The groups are shells around one centre, one inside the other: the same stretched ball of 8 dimensions in 9 sizes.
In the rows, zero is written as 128.
Known rows, each followed by its group:
[151 110 207 125 170 153 135  89  99  84 157 174 123 132 140 138 146  86
  80 142 115  81 139  96 117  74]  (0)
[146  74 126  92 189  94 111 177 134 126 126  97  95 159 110 157 163 112
 174 152 132 173 112 127 145 114]  (4)
[176  73 156 142 158 110 154 156 100 102 102 136  97 134 121 194 166 126
 136  79 134 157 167 125 116 115]  (4)
[150  91 161 152 146 144 139 129 120  82 158 145 104 124 142 148 133 117
 127  92 126 117 145 131 104 120]  (6)
[163  78  77 150 150  73 133 208 124 116  94  48  77 145 121 190 145 141
 214  37 181 216 159 143 103 155]  (2)
[145 112 185 154 145 171 140 104 118  76 181 162 117 114 153 119 119 107
 105 104 115  81 138 122  95 104]  (3)
[124 133 112 110 202  97  88 188 130 135 153  58 101 153 128 105 126 103
 205 149 150 156  85 115 112 119]  (2)
[135 126 218 109 183 158 126  84 113  93 159 167 136 154 147 104 133  65
  88 185 116  59 113  86 132  55]  (1)
[163 114 182 136 170 132 150 137 100 107 115 133 117 140 136 145 142 103
 129 110 135 114 144 105 113  86]  (6)
[151 118 138 197 119 120 166 158 118  84 111  94 109 133 158 148 118 123
 157  34 173 117 167 126  82 122]  (2)
[130  99 106 165 117 115 131 139 148  72 150  76 101 140 154 143 118 111
 154  62 178 131 151 131  98 130]  (7)
[120 132 185 113 181 163 108 103 138  98 177 136 126 161 156  78  99  69
 140 172 129  79  94 106 125  84]  (4)
[141 183 175 126 220 125  96 135  77 128 142  95 118 150 146  97 109  71
 164 135 158 118 107  71  88  83]  (2)
[127 112 126 107 183 106 100 161 133 115 166  86 105 140 124 120 146 105
 157 155 135 135  99 114 120 107]  (8)
[164 119 119 110 207  90 103 183  94 139 115  69  89 145 115 156 143 112
 196 101 158 197 127 107 105 120]  (3)
[136 141 211  88 223 154  95  99 100 117 168 156 125 157 138  94 125  61
 123 200 112  90  91  82 128  66]  (3)
[149  96 184 187 103 172 171  99 123  51 174 172 119 100 161 140 127 123
  78  66 120  63 167 133  87 109]  (2)
[140  49 180 119 142 155 148 121 156  81 162 179 114 142 133 143 152 112
 108 157  93  95 125 147 150 104]  (8)
[142 144 173 119 204 119 116 150 101 127 127 107 118 157 137 113 129  85
 160 150 143 117 108  91 114  83]  (0)
[145  83 224  81 198 172 123  96 128 105 163 199 125 158 130 116 142  78
 105 210  80  86 101 114 159  70]  (7)
[147  77 191 120 163 151 140 114 134  92 134 167 116 164 142 139 132  90
 129 146 119 105 130 126 144  94]  (6)
[143 122 144 189 131 140 148 150 120  84 148 112 107 122 159 129 107 123
 157  52 153 112 148 133  77 131]  (2)
[144 105 101 114 175  87  98 156 118 109 139  60  90 146 123 159 145 104
 168  99 172 180 135 109 109 121]  (4)
[158  84 171 164 131 139 174 151 123  88 131 149 114 119 139 153 149 134
 119  89 117 100 152 137 109 108]  (2)
[135 143 213 144 162 181 132  79 109  77 190 171 133 123 161  91 110  81
  86 139 115  46 123  97  97  76]  (1)
[134  71 191 104 172 137 131 115 144  96 132 164 120 180 137 136 144  77
 126 183 118  99 116 120 162  84]  (7)
[135 113 196  84 200 152 103  97 117 103 183 159 122 143 130 109 143  76
 101 198 102  90  99  96 135  71]  (1)
[168  42 153 173 102 140 190 150 149  76 101 148 103 142 145 181 138 138
 143  50 136 130 178 164 126 129]  (7)
[133  72 116  94 189 100  90 166 139 114 163 102  88 151 113 150 156 111
 172 155 127 173 104 133 137 131]  (8)
[145  98 212 132 167 155 144 107 112  87 152 186 124 139 141 133 146  93
  93 154 101  74 129 111 127  81]  (6)
[152 112 114 113 195  86 107 184 111 132 115  64  92 154 119 152 144 109
 195 109 162 186 123 112 114 119]  (0)
[143 159 178 116 219 128 108 154  95 137 133 107 119 156 138  97 117  83
 174 155 138 119  97  90 108  84]  (4)
[135 117 106 119 163 103 104 145 134 104 145  55 100 152 137 133 125  96
 169 102 178 155 128 109 110 112]  (8)
[135 137 112 128 170 119  98 145 122 105 172  63 101 128 139 114 115 104
 166  98 164 144 120 109  89 117]  (0)
[136  66 147 141 124 139 142 121 153  70 161 137 107 137 143 147 139 113
 119 109 130 109 143 141 126 116]  (5)
[140  92 139 131 172 118 114 155 124 103 150 118  97 144 132 146 138 110
 162 119 134 146 123 129 116 127]  (6)
[139 140 155 143 169 136 131 151 124 113 135  93 118 149 151 100 105  98
 173 111 153 111 117 112 103  99]  (3)
[161 116 139 131 169 117 129 150 104 110 131  93 102 129 130 149 138 114
 151  86 152 150 144 110  99 108]  (6)
[155  51 158 142 140 148 151 146 144  88 140 160  98 141 136 160 135 127
 151  99 113 136 144 159 130 133]  (2)
[143 104 107 121 166 108  97 140 120  96 165  79  89 131 129 152 135 108
 156  91 161 169 136 116 100 129]  (1)
[129 118 113 110 179 123  90 148 139 110 177  74  98 142 135 110 115 101
 179 126 151 151 104 121 109 122]  (6)
[129 132 166 140 165 137 130 142 124 101 166 118 122 129 144 102 130 103
 131 141 126  84 109 111 105  93]  (3)
[153 110 142 110 197  91 110 156 100 122 110  92 100 162 122 160 152  92
 164 126 158 165 131  97 123 101]  (3)
[143 102 118 116 168 111 116 162 136 114 141  76 100 146 129 133 133 111
 174 114 152 155 121 124 118 114]  (6)
[128 123 197 135 154 149 136  93 120  77 169 154 133 136 151 111 139  81
  78 157 123  50 124  95 117  68]  (8)
[148 110 140 135 154 110 132 137 114  94 140  98 109 130 133 151 151 108
 122 102 152 125 144 105 106  98]  (4)
[171 129 164 102 214 114 111 140  80 131 107 104 103 156 124 151 136  86
 163 116 154 166 136  87 113  90]  (7)
[164  58 129 116 161 113 132 156 133 107 111 111  89 159 123 179 144 116
 173  93 147 182 149 139 136 127]  (0)
[152 113  88 121 196  68  95 200 107 135 109  40  80 156 118 164 140 114
 220  85 181 215 129 115 104 138]  (8)
[149  98 133 103 181 129 107 141 133 114 144  97  98 156 132 132 120  98
 177 120 148 162 121 123 125 114]  (0)
[164  97 102 120 181  93 111 177 111 123 112  64  82 149 121 170 136 117
 200  72 171 208 144 123 108 135]  (1)
[149 129 170 143 183 137 122 141 100 108 144 128 108 138 143 126 120 101
 155 109 136 124 127 110  98 109]  (5)
[158  99 199 172 123 146 177  98 108  66 116 164 126 139 157 159 139  97
  84  81 143  73 176 108 109  82]  (4)
[149  72 176 148 149 146 153 145 135  92 134 163 109 145 141 145 135 117
 144 117 113 112 135 144 128 117]  (1)
[135  69 152 115 156 140 121 127 149  88 168 141 104 146 134 138 138 105
 135 142 119 124 121 137 136 115]  (6)
[135  77 131 126 155 133 120 156 150  98 171 119  98 133 131 132 135 123
 160 126 120 137 115 147 122 131]  (5)
[137  85 182 153 132 147 167 132 152  86 117 146 125 167 157 125 121  98
 139 124 135  82 135 134 137  94]  (7)
[141  89 165  87 196 143 103 131 134 114 166 139 106 153 125 121 134  94
 151 173 109 134 100 124 141 102]  (0)
[137  89 141 111 156 123 127 132 150  99 135 100 111 164 138 132 132  93
 149 134 151 128 126 121 138  96]  (8)
[159 115 111 112 188 114  98 159 108 121 149  72  87 131 123 145 126 114
 185  85 157 190 131 117  97 129]  (8)
[144 132 113 110 195 103  86 154 105 118 163  66  93 132 124 134 133 103
 171 110 158 171 118 102  95 119]  (0)
[133 125 173 115 201 123 109 146 109 117 154 129 115 147 131 117 143  92
 143 169 120 111 100 102 120  92]  (5)
[128 143 185 107 217 135  95 139 100 121 182 139 118 134 130  96 140  88
 134 192 104  96  82  94 112  87]  (7)
[153 124 178 119 184 138 123 125  96 105 163 138 115 118 129 130 148 103
 110 137 116 107 125  99 105  86]  (5)
[155  80 215 165 123 160 171  79 111  54 139 200 124 133 154 165 147  96
  61 100 120  63 173 115 117  85]  (7)
[132 119 133 171 134 122 144 157 136  90 138  89 112 139 155 123 117 114
 161  82 161 109 135 126  96 117]  (4)
[140 164 168 113 217 107 102 146  87 132 125  88 118 161 136 110 128  73
 162 151 158 124 106  73 107  76]  (8)
[146  60 172 167 115 147 169 125 147  68 130 163 112 147 152 157 133 114
 123  91 129  97 157 147 127 116]  (3)
[137 164 124 139 184 124 102 156 115 121 147  54 106 147 152  94  89  93
 200  91 178 143 113 103  83 113]  (7)
[134 134 240 134 165 183 140  64 107  73 184 198 142 130 158  96 127  71
  56 171 100  23 121  89 114  55]  (3)
[154  72  80 130 150 103 109 166 139 100 141  66  75 141 127 172 128 127
 196  54 170 208 150 146 107 157]  (2)
[136 129 154 175 127 142 144 118 122  72 161 113 117 122 161 122 115 105
 119  74 156  86 149 114  83 106]  (0)
[146 135 168 129 172 139 126 126 104 101 167 120 118 117 137 117 138 103
 113 126 128  98 124  99  97  86]  (5)
[135 135 221 129 169 171 134  82 106  82 186 178 137 122 150  98 135  81
  67 168 102  39 117  91 110  61]  (1)
[133 136 164 129 175 125 124 135 120 108 135 101 122 157 147 108 122  84
 148 138 152 102 116  97 114  84]  (5)
[159  79 137 107 183  99 120 156 120 118 101 102  95 172 122 172 147  99
 175 116 155 179 139 118 138 112]  (5)
[143  77 132  73 212 102  92 167 137 135 125  99  93 182 113 145 143  93
 199 170 136 186  99 125 156 114]  (3)
[156  96 147 161 148 120 141 148 105  88 139 126  99 122 136 167 145 124
 135  73 140 135 156 125  95 125]  (5)
[137  91 177 137 167 133 126 124 121  88 146 156 110 154 142 144 138  92
 130 135 127 110 129 119 125 107]  (4)
[138 153 166 143 165 152 123 114 115  97 158 104 122 140 160  95  97  85
 143 106 156  94 125  99  92  90]  (1)
[141  55 124 140 137 121 140 165 160  93 133 115  95 154 136 156 135 124
 175 100 138 150 135 158 133 138]  (1)

New rows, each followed by its group:
[159 133 214 125 205 134 135 132  76 118 126 163 123 139 131 134 153  91
 114 155 111  96 123  87 114  71]  (2)
[123 131 193 149 151 175 138 110 138  84 187 153 132 130 162  78 106  94
 115 147 113  47 107 119 107  87]  (8)
[138  85 143 152 123 140 142 123 142  70 167 126 108 124 146 142 134 116
 117  92 137 106 146 134 108 116]  (6)
[153  78 177 144 155 131 161 153 132 104  98 146 113 166 141 150 135 107
 157 116 132 119 140 134 137 104]  (1)
[170  36 123 149 109 127 166 144 148  76 116 122  90 137 133 195 145 137
 144  45 148 164 181 159 125 136]  (7)
[152  89 116 115 187 106 106 178 127 125 127  86  86 157 124 152 130 114
 206 105 151 191 122 134 121 137]  (0)
[161  54 174 112 169 124 143 145 119 101 134 167 103 136 112 177 179 121
 115 144  97 134 138 132 143 104]  (7)
[147 110 181  66 242 119  95 157 112 151 122 128 111 182 115 119 143  77
 181 209 115 149  82 101 155  82]  (7)
[148 109 105 140 154 118 117 161 126 102 158  72  92 121 134 140 124 126
 173  70 157 163 137 130  91 135]  (0)
[141 108 150 113 195 104 112 162 117 123 121 104 105 166 128 138 141  93
 173 145 144 147 113 109 129 103]  (6)
[139 108 164  79 215 127  88 134 115 122 168 128 106 149 119 122 146  87
 145 185 114 138  94 104 134  94]  (0)
[140 138 211  90 212 146 117 111 109 123 138 143 133 168 138  95 130  63
 127 199 121  84  96  82 139  52]  (8)
[130 121 195 164 127 156 152  86 121  59 171 158 133 125 162 119 132  90
  68 119 131  41 145 102 102  78]  (8)
[121 166 137 133 188 120  90 133 111 108 166  70 112 149 153  93 102  77
 168 123 172 119 106  89  89 101]  (4)
[139  99 133 124 158 113 129 155 136 104 144  94 108 140 130 135 146 112
 146 125 141 129 123 121 121 104]  (4)
[142 134 228 119 188 179 131  95 108 100 170 181 135 137 149  90 121  79
 101 175  98  56 107  98 119  65]  (3)
[138 120 218 119 174 176 127  78 116  84 177 181 130 141 152 103 121  74
  90 165 108  61 118 100 122  72]  (5)
[125 173 180 113 207 145  96 120 104 117 178 109 127 141 148  71 109  72
 141 170 135  84  88  81 100  74]  (1)
[133 128 169 129 158 174 119 106 130  86 210 137 119 109 148  89 113 104
 112 133 112  80 111 119  97  98]  (7)
[156  61 165 154 132 132 160 140 124  78 141 162 105 121 131 175 163 131
 107  97 112 115 157 140 118 118]  (4)
[129 164 114 150 169 116  91 138 102  95 188  62 102 113 147 111 113 101
 152  83 171 130 124  95  64 120]  (2)
[140  99 174 154 152 149 141 134 127  89 155 152 113 136 149 127 124 109
 137 115 121  98 129 131 111 113]  (0)
[161  95 174 150 158 137 144 129 103  90 134 152 106 132 139 161 140 110
 126  91 130 123 154 120 106 111]  (0)
[160  73 122  91 195  98 109 172 125 130 113  93  87 165 111 168 150 109
 193 124 145 199 126 128 140 123]  (0)
[139 127 180 169 143 155 143 115 111  76 169 147 120 117 157 119 122 105
 109  98 129  75 139 114  88 102]  (6)
[140 151 189 108 205 133 120 135 105 126 136 116 129 155 139  95 128  78
 142 172 132  93  99  85 120  65]  (8)
[149  96 167 125 179 119 125 141 104 102 146 142 106 134 125 155 160 108
 123 134 119 126 131 112 118 104]  (5)
[128  67 136 112 147 145 118 131 166  86 186 128 103 139 135 125 132 112
 141 143 117 122 112 147 135 121]  (4)
[117 127 172  90 193 152  81  91 127  93 216 137 118 136 138  91 129  73
 107 193 114  88  89  96 121  85]  (2)
[145 131 122  69 248  87  71 191 106 164 128  59  94 169 108 122 139  91
 220 171 147 197  81  99 129 107]  (7)
[138 153 152 165 135 158 129  98 114  72 185 101 119 109 164 103  99  98
 113  70 160  84 145 102  69  99]  (7)
[133 120 187 133 173 155 118 107 117  89 171 153 118 143 150 112 119  85
 123 142 123  89 118 109 112  96]  (6)
[140 102 163  88 214 134  99 152 133 133 139 122 106 177 130 111 119  85
 193 175 125 149  90 121 145 105]  (8)
[154  96 104 106 172 109 112 167 134 120 135  63  91 145 123 144 131 116
 188  98 159 184 128 127 117 122]  (3)
[137 118 156 182 125 140 150 127 127  74 141 119 115 138 164 130 110 105
 137  69 159  94 152 123  91 113]  (1)
[152 112 171 121 192 100 125 141  96 115  97 118 111 172 132 158 150  81
 147 133 155 136 136  91 128  86]  (7)
[142 115 159 117 184 145 116 143 128 114 156 119 109 146 139 109 116 100
 167 136 128 127 108 122 117 107]  (6)
[147  77 119 113 153 129 106 120 136  85 173 106  90 133 130 156 134 108
 141  97 146 161 142 130 116 128]  (2)
[146 139 147 183 132 126 146 130 102  78 143  98 113 118 157 138 121 110
 125  52 168 102 161 104  71 108]  (3)
[151 132 189 124 196 131 118 114  92 109 119 133 116 167 145 134 122  70
 143 130 151 120 132  87 117  83]  (8)
[151  65 169 143 133 146 157 123 145  81 124 151 111 157 147 152 129 105
 136 103 134 114 151 140 135 109]  (0)
[145  86 143 137 142 150 130 122 145  84 154 121 102 147 150 134 107 104
 156  89 147 134 140 138 116 123]  (8)
[143  78 154 112 163 125 131 143 139 102 143 127 109 148 127 143 151 107
 137 145 123 125 123 127 138 101]  (6)
[164  84 210 169 122 145 185  98 107  65 105 181 126 141 152 173 151 100
  74  87 134  73 182 111 119  79]  (7)
[152  42 106 137 138 107 132 168 149  91 128 107  81 148 126 186 146 132
 177  75 147 185 152 159 128 153]  (4)
[161 115 146 158 165 113 142 165 103 111 101  99 102 148 141 154 125 112
 177  68 163 151 150 118  99 118]  (5)
[123 161 159 134 173 136  99 102 105  87 193 103 121 124 151  98 120  79
 109 132 150  83 116  82  85  86]  (4)
[145 113 202 139 166 151 136  98 106  83 148 167 121 145 149 133 131  83
 103 131 126  84 138 102 115  85]  (6)
[119 101 151 109 175 157  99 130 156 100 197 128 109 147 144  91 108  96
 161 164 115 112  88 136 127 117]  (7)
[136 160 115 149 168 107 105 144 107 104 145  47 105 141 151 118 106  92
 173  74 192 141 134  92  77 110]  (2)
[154 140 145 164 151 134 143 151 105 101 145  93 111 113 147 124 118 121
 148  65 152 118 143 113  76 110]  (8)
[163  95 199 145 172 147 150 134 103 102 118 172 112 147 141 150 133 104
 138 112 118 115 142 122 119 103]  (8)
[147 126  97 124 172 113 105 172 125 119 157  50  93 126 130 124 118 121
 192  83 163 173 122 123  91 129]  (8)
[144  64 140 149 135 123 149 159 148  90 127 126 101 150 139 157 138 122
 159  98 136 135 141 150 128 128]  (0)
[140  99 151 121 193 117 110 168 119 119 145 124 100 150 127 135 140 108
 174 143 123 145 107 126 122 121]  (3)
[126 137 152 133 171 131 103 116 115  90 180 107 113 134 147 112 123  87
 128 128 148 103 118  98  97 100]  (6)
[166  63 191 128 153 142 162 125 122  93 113 172 113 150 132 168 153 108
 117 121 115 117 153 129 141  94]  (0)
[129 137 201 134 181 169 119 110 117  96 183 160 126 136 154  86 110  85
 124 158 110  68 102 108 107  89]  (3)
[156 136 151 139 198 107 115 167  81 123 133 104 100 130 128 144 141 110
 164 103 143 150 128 101  90 113]  (8)
[151  65 146 128 143 151 140 134 156  93 136 129 101 158 144 141 112 110
 168  98 138 143 138 151 134 124]  (7)
[153 110 118 155 158 113 122 163 108 100 148  91  90 119 134 155 131 127
 167  61 154 162 146 127  84 139]  (1)
[151 131 166 116 174 157 116 105 110  98 176 121 113 123 141 113 118  95
 123 117 133 112 127 103  99  91]  (8)
[138  82 108 114 164 115 102 154 140  99 176  94  89 130 123 145 143 120
 161 116 136 163 120 136 116 135]  (0)
[137 165 222 153 167 181 138  82  98  84 175 162 140 126 168  81 102  75
  92 134 124  36 123  86  89  64]  (4)
[133 117 178 109 190 153 100 115 115  98 203 153 112 121 132 109 137  97
 114 168  99  99 101 111 112  99]  (4)
[123 104 148  80 209 131  74 130 135 114 187 120 102 159 127 109 129  81
 161 189 121 140  83 114 137 109]  (8)
[142  87  94 121 156 106 108 165 140 102 162  72  88 129 124 150 140 126
 171  94 151 173 129 136 109 137]  (0)
[137 108  73 119 183  78  91 203 132 130 141  32  82 146 120 142 134 123
 221  98 170 202 111 129 105 145]  (4)
[164  85 140 124 175 111 138 177 121 123 105 105  97 150 123 159 144 122
 181 103 139 168 136 131 125 117]  (0)
[143 102 197 146 125 172 157  72 132  61 160 163 130 136 161 124 121  87
  77 112 132  58 153 111 116  76]  (8)
